The rows come from 4 hidden closed curves, with some noise, and rows from the same curve form a group. Each curve winds through 8 dimensions. The rows are also pushed far along 6 directions, which tell nothing about the answers.
In the rows, zero is written as 128.
Some rows, each with its group after it:
[ 73  85 125 117 163  86 133 141 155 123 152 122 143 147 116 163 154 138
 101  98 198]
(0)
[153 117 178 162 141 132 180  93  56 117 119 185 216  94 108 111 149 117
 106 160  65]
(1)
[ 70 120 149 108 158 126 117 118 111 148 141 134 144 115 145 133 110  96
 158 193  97]
(2)
[135 142  99 116  85 140  98 151 172 129 130 102  66 140 131 124 123 131
 121 116 156]
(3)
[117 141 124  90 147  90 135 113 153  99 131 111 164 164 105 165 153 133
 106  64 156]
(0)
[171 150 101 171 131 131 138 134 107 166 105 158 133  93 127 105  99  80
 133 154  71]
(0)
[164 125  98 143 132 137 148 105 124 181 141 133 174 121 100 101 145 108
 136 113  85]
(2)
[142 167 148 164 109 156 113 135  75 102 123 157 103 122  73 108  81  93
 158 139 109]
(2)
[103  77 126 146 184 159 145 139  98 165  99 103 114 102 169 111  89 184
 197 189 184]
(1)
[131 137 134 130  99 139  72 149 104 138 178 160  89 122  97 112  65 109
 204 149 175]
(3)
[130 170  90 138 110 130 123 108 139 134 123 121 122  91 113 128 127 102
 116 155  80]
(1)
[125 148 168 134 106 137 105 119  82 111 113 168 129  97 123 116 118 100
 146 148  94]
(3)
[143 144 131 107 101 112 140 162 183 123 111 100  69 144 170 154 114 170
 115 112 158]
(1)
[193 138  93 141 109 108 143 103 199 139 131 126 172 117 128 115 137  73
  93 123  59]
(3)
[179 127 111 133  79 103 108 134 204  88 132 150 130 154 105 142 131  99
  83  82 172]
(0)
[122 140  90 105 130 117  97 126 178 152 152 116 116 140 117 144  70  62
 174 117 147]
(3)
[117 112 126 142 154 163 146 145  88 185 120 128 118 105 125 109  92 135
 184 153 125]
(2)
[130 132 110  93 109 119 132 120 183 115 137 112 139 130 106 156 111 136
 132 113 179]
(1)
[ 95 120 132 140 139 114 160 124 115  80 132 136 164 119  80 148 189 142
  56 113 131]
(2)
[138  91 119 134 142 110 157 142 159 115 147  84 118 176 144 142 144 183
 114  80 211]
(1)
[ 90  83 126 115 149 139 152 103 134 149 120 103 161 108 150 136 143 141
 135 147 154]
(3)
[185 126 121 134  93 114 125 106 177 164 171 160 174 118  96 117  77  55
 168 137 113]
(2)
[167  95 136 164 137 124 100 159 117 119  96 133  72 137 189 107  89 169
 166 142 207]
(3)
[145  85 121 123 154 130 137 127 167 178 130 116 146 146 168 118  99 113
 159 152 128]
(1)
[128 152 157 140 113 138 125 116  86  37 145 154 142 144  64 141 130 131
 109 112 158]
(0)
[ 92 157 131  92 119  87 114 123 129 118 164 147 138 114 123 175 113  88
 127 118 146]
(0)
[ 64 159 115  89 135  98 124 120 151 128 126 108 129 102 112 157 181 151
  90 124  89]
(2)
[128  98 136 177 158 146 154  95  56 122 154 154 189 107 106  97 153 111
 113 170  83]
(1)
[114 139 114 108 121  84 134 118 195 113 136 126 145 152 113 166 160 101
  69  97 116]
(0)
[ 76  83 155 167 198 109 139 145  41 121 140 157 142 127 116 134 128 150
 148 143 194]
(0)
[156 119 136 152 118 119 157 154  97 150 103 165 128 101 133 119 158 176
  97 126 143]
(2)
[ 18 129 133 106 196 113 146 130 119 148 111  93 118 126 143 162 154 147
 112 168  74]
(0)
[203 126 107 172  82 138 144 170 188 109 112 101  78 175 126 113 138 139
  71  73 154]
(3)
[120 141 121 146 137 110  95 147 124  97 138 134  82 112 120 142  52 124
 181 152 195]
(2)
[  6 138 133  88 168 107  99 117 134  73 148  80  90 129 139 183 119 140
 137 159 174]
(1)
[ 99 124 135 163 192 121 136 127  58 127 118 142 144 118 127 133 101 102
 153 158 125]
(0)
[156 149 130 135 111 118 141 107 133 113 114 159 176 119  81 133 135  75
 102  86  96]
(1)
[105  99 171 112 141 127 106  95 127  76 174 108 167 174 129 129 110  94
 156 129 151]
(3)
[ 70 188 123 112 130 103 134 172 101 132 107 156  88  78  90 162 157 153
  78 135  84]
(0)
[114 113 150 162 188 115 123 148  85  96 116 120 102 134 154 123  84 144
 167 162 163]
(3)
[243 153 142 198  78 121 171 148 112 108 115 184 144 115  73 107 110 126
 106  96 124]
(2)
[128 148 139 107 109 132 151 108 127  42 140 120 172 148  58 152 176 131
  64  65 137]
(1)
[196 119 126 197 105 133 145 107  84 125 158 197 200  95  59  88 131  77
 113 152  96]
(2)
[159 157  88 101  65 134 133 126 198 173 112 128 120  86 130 141 126 117
 111 130 106]
(3)
[174  89 126 165 139 129 182 133 126 139 128 107 145 150 144 112 164 185
  99 104 151]
(1)
[141  85 141 149 153 136 135 101 109 153 169 138 182 119 125  94  96  91
 186 166 121]
(3)
[140 158 128 104  98 103 122 127 169 138 158 131 135 123 109 134 129 115
 121 140  97]
(2)
[133 126 161 152 128 115 117 144 105 103 129 144  97 149 142 137  85 125
 162 108 185]
(1)
[158  69 124 160 126 155 124  95 100 172 180 144 191 124 107  73 126  90
 179 143 131]
(3)
[157 213 111 129  87  88 139 152 123  76 151 152 101 141  63 179 136 134
  71  60 151]
(0)
[176 149 117 160 103 167 120 141  98 170  66 129  94  93 143  82 107 124
 168 122 100]
(1)
[135 205 107 104  75 108 105 191 143 153 102 140  18  86 167 161  85 143
 133 135 135]
(0)
[223  99 131 183  87 136 144 145 139 111  83 152 113 141 157 101 139 154
  84 108 164]
(2)
[151 126 138 167 117 107 120 127 115  93 149 159 144 142  91 112 156 102
  88 102 120]
(3)
[ 97 131 110  97 146 104 150 128 160 158 139 104 146 130 118 156 153 137
 111 106 126]
(3)
[150 183 145 128 107 126 119 172  96 127 120 163  73 103 114 142  55 145
 182 141 152]
(2)
[104  92 138 123 149 163 113 124 120 110 128 100 120 145 144 114 105 128
 166 140 168]
(1)
[ 74 105 156 114 149 124 113  94 115  43 172 122 172 162  82 153 135 116
 126 120 188]
(0)
[ 76 158 154  83 145 110 149 143 140  99 108 126 142 139  76 167 158 149
  92  98 106]
(0)
[163 156 160 139  81 139 130 132  90 108  96 174 128  94 105 116 147 135
 111 105 113]
(1)
[159 156  96 111  58 139 123 109 176 119 130 141 138 108  91 140 133  92
  93 104 128]
(3)
[114 170 101  91  91  93 118 100 189 133 146 126 152 106  90 147 180 110
  76 107  71]
(2)
[233 127 120 182  92 130 123 158 143 115  86 132  81 162 160  99 111 152
 120  83 179]
(1)
[103  99 130 144 160 124  98 105  72 145 161 142 146 120 149 112 111 118
 179 175 157]
(0)
[175 160 136 174 100 117 116 113 103 108 130 165 139 112  81 106 120 105
 129 131  99]
(2)
[213  97 122 179 111  98 119 146 135 109 193 173 150 167  79 119  76 111
 160  98 252]
(2)
[108 155 123 135 131 126 139 151  92 178 111 155 106  67 137 131 112 113
 136 173  70]
(0)
[ 43  98 152  92 185 133 118  89  99 134 147  94 175 158 138 137 150  97
 154 132 110]
(3)

New rows, each followed by its group:
[112  62 152 170 169 141 164 138 100 170 106 116 144 136 162  91 175 143
 113 133  97]
(3)
[121 160 125 147 106 133 137 152 103 127 131 151 103 112  80 135 126 124
 109 131 122]
(3)
[ 92 123 113 110 142 155 153 139 103 157  90 120 123  94 148 129 182 169
  88 146  91]
(2)
[137 114  98 112 154  95 158  90 173 132 151 106 199 134 133 147 155 112
  96 108 112]
(2)
[151 178  98  81 103 123 109 108 171 154 128 129 140  96 128 136 104  85
 152 138  73]
(3)
[113 146 116 109 134  97 114 150 123 136 172 148 123 126  93 149 108 144
 153 122 181]
(2)
[174  65 134 160 129 147 114 121 138 120 136 113 137 197 151 106  92 104
 169  90 221]
(3)
[170 125 118 137 143  86 154 120 148  97 136 117 171 164 117 138 168 150
  82  76 148]
(3)
[127 139 139 106 103 128  82 118 153 144 129 125 112 136 144 126  80  64
 186 116 133]
(1)
[ 54 139 147  90 163 118 121 142  95  95  85 114  96 126 169 168 150 180
 114 132 154]
(2)
[116 127 158 132 125  96 102 139 129  92 164 143 120 143 110 137  93 129
 155 147 185]
(2)
[129 123 142 124 129 141  98 133 129 176 107 158 110 103 165 116  51  79
 203 188 112]
(1)
[166 170 115  99  72 119 125 165 201 149  99 114  67 145 135 147 113 140
 116  76 124]
(2)
[127 159  79  63 100 124 117 120 197 191  97 113 110  92 181 144 151 127
 103 137  60]
(2)
[200  50 131 183 126 182 158 104 123 144 110 114 173 135 165  59 142 127
 128 139 118]
(1)
[138 156 102  81 100 137 120 153 159 127 115 122  90 145 141 156 133 153
 103  90 161]
(2)
[ 69 104 140 120 219 124 137 108  55 162 109 115 176 118 150 121 140 141
 175 158 109]
(0)
[133 114  93 108 121 142 179 120 188 194 124  94 162 115 118 123 174 123
  88 102  66]
(2)
[127 148  95  93 128 141 152 161 161 143 105  79  81 120 154 146 133 191
 113 120 134]
(2)
[ 96 181 122 113 121 114  87 121  94 145 151 160 119  85  93 128 108 112
 168 163  98]
(2)
[ 31  88 156  88 174 104 107 124 151  98 141  98 126 161 164 169 123 120
 137 150 180]
(2)
[183 163 151 151  96 134 118 162 111 124 105 151  67 125 155 119  51 140
 173 151 154]
(1)
[ 98 147 115 125 144 141 117 142  98 145 149 116 100 111 127 130  82 115
 174 161 131]
(0)
[ 81 123 146 103 148 135 112  98 121 145 118 104 153 126 142 127 129  82
 163 122  96]
(1)
[165 104 115 152 102 144 154 135 171 184 107 120 137 129 144  91 172  98
  83 108  48]
(3)
[ 63 187 129  96 143  68 111 150 105  90 154 151 107 126  82 197 127 124
 105  98 166]
(0)
[111  81 101 163 189 135 162 131 123 169 106 103 152 121 144 110 145 122
 118 147 110]
(0)
[140 155 136 148 148 127 110 161  82 112 138 132  90 133 113 111 104 145
 158 129 127]
(3)
[139  86 127 134 144 136 134 101 151 170 114 133 179 117 148 107 115  69
 151 140  98]
(1)
[ 88 134 128 138 168 102 110 139 105  86 117 125 108 147 121 157 112 121
 126 113 183]
(3)
[163 173 109 145  93 162 107 145 100 161  71 134  76  82 129  92 104 127
 168 130 104]
(1)
[ 60 122 121 110 172 111 146 150 139 117  77  86 104 131 135 165 168 165
  93  80 154]
(1)
[129 137 114 122 112 141 150 119 147  88 112  91 120 134 126 135 177 173
  73 102 129]
(0)
[ 91 122 104 122 149 102 122 186 167 133 127  99  63 131 137 157 112 172
 120 133 199]
(2)
[128 132 103 138 135 157 185 134 145 185  89  92 140 101 122 109 179 142
  82 127  31]
(2)
[165 117 140 149 130 111 144  86 116  82 129 144 202 124 114 113 173 113
  87 114 104]
(3)
[ 71 163 148  89 163 101 117 156 125  88 122 122  89 153 121 181  83 140
 148 124 172]
(1)
[191 143  88 105  99  85 108 112 220 135 161 125 153 153 126 135 118  95
 121  90 139]
(3)
[116 166 161 138 121 100 124 177 106  78 119 134  72 127 112 149 116 182
 117 133 170]
(2)
[104 151 100 102 136  94  89 141 164 119 145 132  97 140 121 170  73  86
 149 127 174]
(2)
[155 157 120 100  90 138  92 118 153 146 179 146 140 144 109 116 104  50
 147 124  74]
(1)
[155 167 145 135 116 136 127 152  55 122 129 172 126 103  90 112 114 138
 148 132 120]
(0)
[ 75 128 146  88 152 134 134 141 103 163 138 126 133 116 142 138 129 144
 148 175 107]
(2)
[123 107 120 120 124 142 153 134 148 117 134  74 113 152 147 125 186 175
  84  86 137]
(1)
[ 24  94 134  95 195 133 135 119 136 160 119  66 118 120 188 145 122 146
 158 198 126]
(3)
[ 94 126 106 103 143 143 173 134 164 172 109  80 133 118 117 138 167 140
  96 112  73]
(2)
[ 86  97 138 148 162 165 157  81  56 126 116 130 194  94 110 113 168 120
 121 159 100]
(3)
[133  91 136 145 125 108 120 144 166 146 114 136 109 129 170 126 104 119
 140 143 167]
(3)
[ 75  44 134 160 200 154 145 139 124 139 123  58 115 174 180 105 137 148
 142 146 162]
(3)
[126 115 137 129 132 148  84 139 117 117 128 116  85 175 148 123  64 103
 194 118 202]
(3)
[ 45 165 161  95 162  90 109 122 121  76 136 108 116 149 100 173 124 117
 133 116 128]
(2)
[145 154 155 123  79 146 156 157 131  91  88 128  91 124 106 138 160 181
  78  83 133]
(2)
[ 96 114 175 148 177 126 122 121  41 113 117 137 140 144 156 115 138 136
 152 140 122]
(1)
[142 190 101 131 105 148 118 128  92 166 156 149 113  80 101 113  79  78
 169 176  61]
(0)
[ 97 130 136 113 154 158 157 139  82 178  87 114 115  68 176 116 145 193
 151 183  78]
(2)
[154 192  87 120  91 104 112 112 175 142 143 148 140  72  88 137 106  72
 124 155  54]
(2)
[106 156  97 110 110 154 141 148 146 156 113  79  77 103 148 122 171 164
  92 123  67]
(1)
[ 78 135 122  69 126 133  94 144 147 143 161 119  98 126 129 147 111 137
 159 149 142]
(1)
[109 131 164 146 133 138 118 112  50 118 184 168 167 109  71 104 125 114
 165 159 117]
(3)
[ 95 184 130 129 138  96 147 171  95  96 131 146 103 106  72 164 141 165
  86 124 132]
(2)
[ 84 158 114 127 121 140 142 159 122 140 108 119  83 100 102 147 140 139
  97 137 110]
(3)
[112  54 113 154 185 135 174 101 120 174 102  97 194 123 145 101 194 134
 102 103 110]
(1)
